There are 4 ways to turn a row about zero (a turn may also mirror it). The second row of each pair is the first, turned, with some noise. The first 36 pairs use one turn. New pairs use 2 turns, one after the other, and a turn may come again.
(in the rows, 128 means zero)
Known pairs, each followed by its turns in order:
[122 133 141 111 168 157  87 178]
[133 139 185 143 175 139 165 118]  A

[112 142  95 148 118 153 158 177]
[ 97 150 136  98 111 130 159 176]  J

[153 174  82 143 102 132 155  88]
[154 166 164 159 110 168  88 101]  Q

[116 156 144  98 110 138 119 100]
[127  93 106 123 142 142 146  97]  J

[140 133 159 173 165 116 136 113]
[129  74 126 112 109 132 138  91]  Y

[148  95 120  90 153 107 106 130]
[165 111 155 160 159 130 107 140]  J

[108 163 127 131 152 157 170 104]
[ 66 131 127 103 144 150 120 105]  J

[ 84 170 138 163 111 165  77 143]
[162  77 143 167 117 150 130 186]  Y

[140 110  92  89  91 102 168 139]
[124 110  91 130 130  59 103 122]  A

[118 119 125  79  95 107 104  95]
[144 133  95 173 140 136 162 102]  Q

[ 83 123  84 133  90 152 133 113]
[ 80  97 116 143 120 101 166 145]  J

[ 86 136 108 113 156 162 100  95]
[114 165 153  95 107 131 170  99]  A

[ 80  79 178  89 121 178 111 113]
[149 139 186 175 130 128  57 117]  Y

[ 78 170 105 161 173 105 149 130]
[ 96 184 106 113 148 152 160 170]  A

[117 167 138 175 132 125  77 152]
[ 86 141 167 158 135 174 128 151]  A

[163 118 158 111 157  87 114 138]
[140 133 139 135 149  67 151 142]  Q

[138  84 161 111 151 136 107 113]
[130 107  87 137 148  93 129 156]  Q

[132  92 150 142 143  93  84 127]
[ 96 116 166 116 134 174 133 111]  Y

[ 97  84 170 138  88 136 172 118]
[ 93 161  61 101 142 130 107 109]  Q

[144 135  87 163 133 101  77 165]
[172 151 113 102 131  75 124 170]  J

[164 132 144  95 123 124 132 142]
[146 159 129 131 149 116 151 155]  Q

[144  94 151 124 179  94 105 162]
[183 164 175 138 148 118 106 130]  J

[110  87 110 113 140 120 140 106]
[140 123 122  79 119 101 136 129]  A

[178  92 146 130  90  84  82 108]
[ 56 135 180 134 138 141 163 114]  Y

[140  97 171 121  96 165  77 153]
[178 153 100 172 123 152 181 127]  J

[159 172 156 165 101 101 177 145]
[131 135  74 178 136 158  82 154]  A

[101 177 127 105 134  81 164  96]
[134 183  84 139  95 107 138 164]  A

[147 139 152  83 152 105 107  94]
[105 115 142 130 193 120 122 103]  Y

[137  99  86 135 138  96 130 141]
[121 159 125  86 122 152 149 124]  Y

[ 89 111 142 149 126 125  79 174]
[ 66  86 128 102 127 127 164 127]  Q

[169  87 164 170 167 167 168 116]
[143 111 121 146  82 122 128  39]  Y

[112 150 135 153 159 148  85 142]
[104  89 149 129  89 122 130 149]  Q

[105  99 129 117 117 100 141  87]
[138 128  92 137 139 113 124  83]  Q

[139 132 172 118 108  95 172  92]
[177 135  83 133  97 128 100 148]  A

[ 80 107 159 150  78 175 170 114]
[ 67 140 121 164  80 149 179 100]  J

[173 123  86 144 179 119 170 108]
[148 143  94  84 124 116 175  67]  Y

New pairs. What belongs after each?
[ 95 165 173 110 151 164 126 105]
[189 119 142 116 148  87 119  99]  J Y

[170  87  99 130 149 114 118  96]
[145 100 113  93 138  78 100 121]  A A

[ 96 132 179  85  91  87 119 113]
[ 93  77 116 109 109  89 189 127]  Y Q

[128  84 164 130  99 169 178 172]
[135 105 105 181  68  83 113 157]  J Y

[158 111  97 125 149 100 125 132]
[121 129 170 142 105 121 127 155]  A J

[116 112 162 160 168  86 106 155]
[159 160 172 176 135 126 104 119]  Y Y

[128  88 169  95  86 114 114 131]
[153  78 165 161 104 133 113 157]  A A

[147 177  97 119  88 178 161 139]
[173 197 111 147 113 127  93 160]  J Y

[ 94 136  86 123 138 168 130 165]
[ 94  92 118 173 147 138 136 100]  Y A

[159 177 141  81  91  90 147 129]
[146  88 157  84 105 111 159  80]  Y Q

[123 178 139 149 106 112  99 116]
[ 73 137 134 121  99 156 123 132]  A Q

[ 91 135 110 127  86  87 105 158]
[ 85 116 142 115 102 106 179 109]  A Q

[113 146 150 135 162 139  88 166]
[179 155 149 123 103 111 126 150]  J Q

[ 79  92  84 126 155 136 116 118]
[139 158 133 155 125 123 142 195]  Y Q

[154 170 155 106 171 106 114 170]
[126 129 105 175 188 125 133  84]  J Y

[ 91 141 101  98 112 104 179  79]
[193  87 170  92 141 130 109 121]  Y J

[ 89 116 113 135 170 119 122 133]
[154 122 106 145 152 166 128 146]  Y J

[139 172  95 133  81 164 123 104]
[ 74 120 129 139  96 159  97 164]  Q Q

[174 160 140 162  81 165 139 170]
[153  85  96 170 127 150  83 172]  Q Y

[110 114 153 122  80  92  85  78]
[ 71 166 119 162 150 145 175 134]  A Q

[168 131 176 105 134 121  92 104]
[ 98 163 147 156 149 103 113  85]  Y J

[ 86 169 135 171 160  99 140 124]
[127 132 159  91  85 179 148 156]  A Q

[ 94 102 168 123 147  99 130 178]
[158 117 146 171 170 137 161 153]  A A

[138 152  82 161 123 149 105  97]
[134 113 172 111 116 175 101 113]  Q A

[130 131  84 113 170 122 178 168]
[186 108 159  90 124 117 121  99]  A Q

[155  85 155 140 157 169 114 163]
[131 155 108 113 135 194  94 132]  Q Y

[100 167 125 115  91 107 116 117]
[115 121 144  84 142 104 169 131]  Y Q

[ 81 130  92  84  80 135 101  99]
[110 112  84  80 119 163 122  73]  Q A

[165 108 124 170  77 104 128 149]
[101 162 100  99 106 171 137  88]  Y Q

[112 154 177 112 125  88 121 101]
[115  97 118  93  82  94 108 119]  Q J

[125  88  90 124 140 142  86 141]
[142 100  98 172 123 101 131 114]  Y Y

[127 169 161  83 168  88  90 115]
[176 128 141 111 153 181  99  80]  Y Y

[125 164 165 159  94 172 176  94]
[ 65 158 167 172 103 126 113  98]  Q A

[107 132 118 167 165 118 115  98]
[101 115 101 161 155 109 134 102]  Q Q

[128  87 114 159  85 129 142 120]
[183 110 155 127 157 141 130 129]  Q Y

[151  98 127 163  98 156 138 153]
[130  77 121 109  93 127 155 149]  Q Q

[144 175 134  79  80  77 120 128]
[ 63 143 182 139 142 120 121  82]  A Q

[149 110 104 144 134  96 167 123]
[153 125 140 150  98 143 169 141]  Q A

[ 93 129 142 153 104 132 129 178]
[139 198 120 115 117 136 136 114]  J Q

[137 103  80  93 177  89 152  93]
[123 116  65 124 150  59 117 146]  A A

[153 136 110 144 154  93 166 163]
[160 178 129 119 153 100 135 152]  Y Y

[156 145  97  87 116 165 140 118]
[104 128  81 150 136 148 154 163]  Y A

[169 148 171 163  81 104 118 153]
[141 168 143 179 161 178 126 132]  J Q

[124  78  86 168  79 135 112 132]
[ 93 165 135 165 192 110 138 103]  Q J

[140  98 174  90  77 119 138 147]
[175 123  77  89 139 117 137 141]  Q Y

[ 77 152 147 149 110 136 117  94]
[142 136 155  73 133  87 125 130]  J Y

[114 133 166  95  89 140 164 156]
[154 129 116 104 134  57 156 131]  Y J

[142 123 157 179 135 100  77 149]
[148 140 140  74 144 131  94  86]  Y A

[144 116 140 156 179 166 172 127]
[195 108 129 128 148 125 156 151]  Q J

